The rows come from 4 hidden closed curves, with some noise, and rows from the same curve form a group. Each curve winds through 6 dimensions. The rows are also pushed far along 4 directions, which tell nothing about the answers.
Some rows, each with its group after it:
[  4  -4  -2  -2   3  -3  -1 -18   1   1   2 -22  -2  -3] -> kon
[-12  13  -7  -6   1  -1  -2  11  -4  -3  12 -24 -13  -6] -> letor
[  2  -3   3 -15  -2 -11  -4 -23   4  13  13 -28 -26  -5] -> dolif
[-15   8 -13  11   0  -7   1   9  -6 -15 -17   0  -4  -6] -> kered
[ -3   3  10   0   4  -7   3  12   5 -20  -2  -5   9  21] -> letor
[  0  15   0  42  13 -46   6 -22  17 -47  17 -45  22 -10] -> dolif
[ -6  18  -4   6  -4  -6  -2  11  -9 -12  -6 -10  -3   8] -> dolif
[ 14 -10  10   9  -7  -4   8 -14  14   2  10  21   9 -11] -> letor
[ 11 -24  32 -35 -25 -10   4 -32   8 -13 -12  -1 -33  38] -> kon
[ -9  16  24 -17 -21 -10  17 -12  13 -24 -11  -9 -19  22] -> dolif
[  9  -9  18 -14  11 -19  -7  -3  12   2  15   2   2  -7] -> dolif
[ 21 -37  21 -31 -27 -21  10 -29  16   5 -16  25 -34  -4] -> kon
[  0   2  30 -12  -3 -39   4 -17   9 -19   2 -11  -8  -1] -> kon
[  2   8 -20   0   1  18   1  24  -7   1  -8  22   1   4] -> letor
[ -8  11   7   9  -5 -11   8  10  13 -34   5   4   7   1] -> kered
[  6  -5  29  -1 -14 -35  16 -35  32 -34  -2  12   0 -15] -> letor
[-14  22  17 -21  -9   4   5  -1  -7   2 -12 -24 -16  30] -> letor
[ 18  -6  -1 -26   0  23  -5  -5 -12  39   0  25 -13  11] -> letor
[ 12 -26 -13  10  -2  12  -2  -2  -7  15  -7   8   4   2] -> kon
[  5  11  -3   5   5 -15  -1 -14   7   7  31 -10  -7 -31] -> kered
[ -8  15   5 -15   8   2  -2  -8  -1   0  -3 -21  -2   5] -> kered
[ 11 -11   0 -13  14   4  -6  -2  -2  13   4   0   4   7] -> letor
[ -9  18   9  -1  -6   0  -1   6  -6  -8  15 -31 -10  29] -> kered
[ -9   8  -5  20  -9 -11  13   5   9 -12  -4   7   1 -16] -> dolif
[-11 -16  -1   4 -16   8   1  13  -9 -24 -31  15  -4  29] -> kered
[ -8   1   2 -17   8  -9  -7  -9  -7  15  -5 -13 -17  -5] -> kered
[ 13  -2 -15  -4  21   8  -5 -24   3  22   7   2  13 -38] -> kered
[  0   3  10 -11   3 -13   1  10  -3  -2  -9   0  -1   8] -> kon
[-17  -1  13 -14 -16   8   8   2   1  -2 -23  18 -13   7] -> kon
[ 11 -15   7  11 -11 -31   8 -11  22 -25   2  34  -3 -24] -> dolif
[  0  -1  32   9 -14 -36   9 -13  19 -45  13 -15  -1  19] -> letor
[ -4  -8 -15  11  -5   4   1  12  -2 -17 -13  -1   1   6] -> letor
[ -1 -10   9   5  -8  -2   4  -6   2 -12  -5 -14   1  23] -> kon
[ -1   4  -7 -10   3   4  -9   6 -13  15 -12   0  -8   0] -> dolif
[-23  16  27 -36   4  -7  -7  -3 -10  19   3 -48 -28  24] -> kered
[  5  15   8  17   6 -30   4   1  20 -38  18  -3  19 -14] -> dolif
[-12  24   4 -12   4   8   1  -2 -10  15  -3 -29  -6   9] -> letor
[-13  14  34 -13 -31   0  15  -6   6 -24 -10   0 -15  35] -> kered
[  4   6 -35  23  29   5  -5 -15   1  22  10 -23  25 -56] -> letor
[-18   9  -3   3   3   3   4  -1   0   6  -7  -3   2 -23] -> kon
[  5  17 -26  26   7  13   6   0  -3  -2 -10  13  23 -17] -> kered
[-12  -1  -5  16   0 -10   0  -3   0 -26  -4 -10   6 -10] -> kered
[ 14  13 -21  37  17 -12  10  -6  16 -29   4   8  40 -30] -> dolif
[ 25 -36   5 -23  -2  -5  -7 -26   9  43  34   4 -22 -35] -> kon
[ 17 -29  -4  -8  14  -8 -11   0   0  14 -21  39   8 -10] -> dolif
[  6  -9  14 -24  -7  -8   0 -31   6  -2  -2 -12 -20   5] -> kon
[ 11  -7   3   8  -3 -19   8 -16  13 -43 -17   7   9  12] -> kon
[ -6 -11 -23  19  14  20  -8  54 -12  19 -22  29  25   9] -> dolif
[ 13  -8  -5  -5  -1 -16   1 -11   7 -20 -29  33   0  -6] -> dolif
[-14   6  14   7 -13 -12  13  -3  16 -44 -12  23   3  -1] -> kon
[-13  16 -17   3   2   7  -1  22  -8  -3   6 -18  -6  -6] -> letor
[  4   7  19   1   6 -39   6 -33  29 -43  23 -11   7 -28] -> kered

New rows, each followed by its group:
[-28  17  -7  12  -5  29   5  44  -7  -1  -6   9  11   9] -> kon
[ -5   3  -5  13  14 -13  -7  11  -7   7  -5  -5  12 -12] -> dolif
[ -8  14 -26  18   7  -3   0  17  -2 -16   4  -8   5 -21] -> letor
[  0 -15  -2   3   6  -1  -8   5  -4  15   1 -14  -3  15] -> dolif
[ -9  -6   3  -3   2  -5  -5 -13   1   2  14 -15  -5 -25] -> kered
[ 21 -15 -12  -7  13  -1 -10 -22   3  41  30  15  -9 -46] -> kered
[ 17  -9  -1  -8  10 -16  -3 -17   8 -22 -10  25   7  -9] -> kon
[ -5   9 -13   1  15  -9  -4  -9  -4  -8 -14 -14   2  -7] -> kered
[12 13 -9 -2  9  4  1 -3 -3  4  5 11  5 -2] -> letor
[ -6  13  -2   8   5  -5   6  24   2 -27  -9   6  14  15] -> letor
[ -1 -21  35 -34  -1 -12 -13  -7  -1  26   8 -22 -24  30] -> dolif
[-10  11 -12   9 -11   8   5  15 -11 -34 -40   6  -1  40] -> kered
[ 34 -22 -19   1  18 -10 -13 -37   5  17  20  11   3 -44] -> dolif
[  6  -8 -18  13   3   1   3  -7   4 -12 -17   5  11 -11] -> letor
[ -4   4   7  -3  -4 -20   9 -11  10 -13 -13  12  -4 -17] -> letor
[ -8  -8  21 -14 -28  -3   3  22  -7 -13 -35  30 -20  44] -> dolif
[ -4   7   7 -28  10  12 -10   5 -11  17   1 -10  -8  12] -> kon
[ -6   6   2 -14  27  -2 -18   7 -10  40  13 -28   5 -15] -> dolif
[ -2   2  30 -49   3  -1 -13 -19  -3  19  25 -14 -29   3] -> kon
[-15  20  -2  -3   1   5   1  11  -4 -19 -12   6   2   5] -> kon
[ -7  17 -14   4  20 -12  -5 -13  -4  -8  -4 -29   6 -15] -> kered
[-10 -13  -4   3  -3   5  -4   1  -7  -6  -9   0  -2  -1] -> kered
[  6  -4  15 -23  10 -10  -4 -11   6  20  20 -32  -6  -6] -> kon
[ 15 -12  -1 -13   8 -16  -1 -11  11 -10   4  23  -3 -18] -> letor
[ -6   2 -14  24   2 -14   1  12  -3 -21   2  -5   6 -10] -> letor
[  7 -11  -5   4 -11  -5   4  -1   1  14  13 -13 -12 -12] -> kon
[ -2  25 -13  30  23 -29  -3   3   3 -38  16  -5  29 -33] -> kon
[-22   4   8 -11  -1  22  -5   7 -10  28  15 -26  -5  -8] -> kered
[  0  -9  24 -35 -18   3   3 -27   7  10  -7 -12 -28  13] -> letor
[ -4  -7  30 -13 -11   0   4  -1   9   8  10  -3  -4  17] -> letor
[-17   3  20   4  -4  -8   0   0  -2 -13   2 -25   3  16] -> kered
[  7 -10 -11  -7   5  13   1 -15   0  24 -18  14   2 -18] -> letor
[  0  14 -30  15  19  -5  -2 -11   0  11   7 -21   5 -41] -> dolif
[-10   5   7   7  15 -18  -8  14   2   2  15 -28   8   0] -> dolif
[ 10   7 -14  15   5  -7  -1 -15  -1 -13   6 -11   4  -2] -> kered
[  1  21 -12  -4  22  26 -11   0 -18  69  42 -30   2 -26] -> letor
[ 12 -21  10 -14 -10 -16   6 -34  19 -27 -18  48  -9 -19] -> kon
[-13 -17  31 -36 -22   3  -4 -12  -3   2  -1 -12 -35  25] -> kered
[ 12 -15   5 -19  -5  10   1   3  -3  -2 -24  26  -5  34] -> letor
[-14  17   9  -9   2   2  -4   9  -3  -4  17  -7  -5  -2] -> kon
[ 10   5   9 -21  -3  -9   1 -14   7  -7  16   0 -18   0] -> letor
[ -5   5 -13  24  -1 -18  12  -5   9 -17 -19   8  11 -33] -> kon
[  0  -4  12  13  -3 -17  10  -7  20 -32   5  -5  13   1] -> kon
[-14   8  -5  -5  -2   7  -3  11 -10  21   4  -5 -16  -8] -> kered
[ 14 -25  -1  -1 -22 -13  14  -6  11  -6 -26  29 -14  -7] -> kon
[  2  -9   9 -10   0 -12   2   3  -1   8 -14  12  -3  -4] -> kon
[  1 -10 -20   6   9  -5  -2   2  -6  -3 -30  27   1 -11] -> kered
[-15  17 -10  -7  11  24  -5  19 -17  17  -5 -26   4  14] -> kon
[ -9  23  -5  14  10 -11   1  -2  -4  11  10 -17   3 -19] -> kered
[ 1 -3 -8 16 -2 -1 -2 13 -6  2 13 -2  3 -6] -> kon
[-16   2   7 -14 -10  28   3  21  -4  10  -4  10  -3  10] -> kered
[-15  34 -50  37  24  19  -7  29 -23  17   1 -36  22 -24] -> dolif
[-17  -2   4 -16 -20   8   6  34  -9 -11 -30  24 -20  29] -> letor
[  7  -7   5 -13   9  -9  -5   5  -5   9  -8  12   2  -3] -> kon
[  5 -19  -3  -7   1  19   0  12   3  30   7   8   3  -7] -> kon
[-36  30   8  -4   1  16   5  31  -9  22  -1 -31   1   4] -> letor
[ 23 -24  10  -4   5 -27   3 -32  28  -5  24   1   3 -34] -> kon
[ 18 -22  -6  -3  21  -6  -6 -16  13   5   7  23  15 -31] -> kered
[-14   6  13   0  12 -13  -9   8  -7  16  10 -38   1   8] -> dolif
[ -9  21  -4  10  16 -34  -1 -20   4 -33  -3 -33   3 -17] -> kered
[-19  13   2   7 -17  14   7  39  -5 -25 -12  23   1  24] -> kon
[ 10 -21 -10  -6  -2   6  -2   3  -9  21 -13  38  -9  -9] -> letor
[ 15 -35   6  -8   2  -3  -9 -14   0  -1  -4  14  -3  13] -> kered
[  9 -15   4   5 -15  -7   8 -11   6 -29 -21   8  -1  24] -> kon
[-27   7  -4   0 -16  18   0  31 -21 -20 -36  -8 -12  50] -> kered
[-23  -6  14 -15 -12  27  -4  15 -14  20  -4 -13 -12  22] -> kered
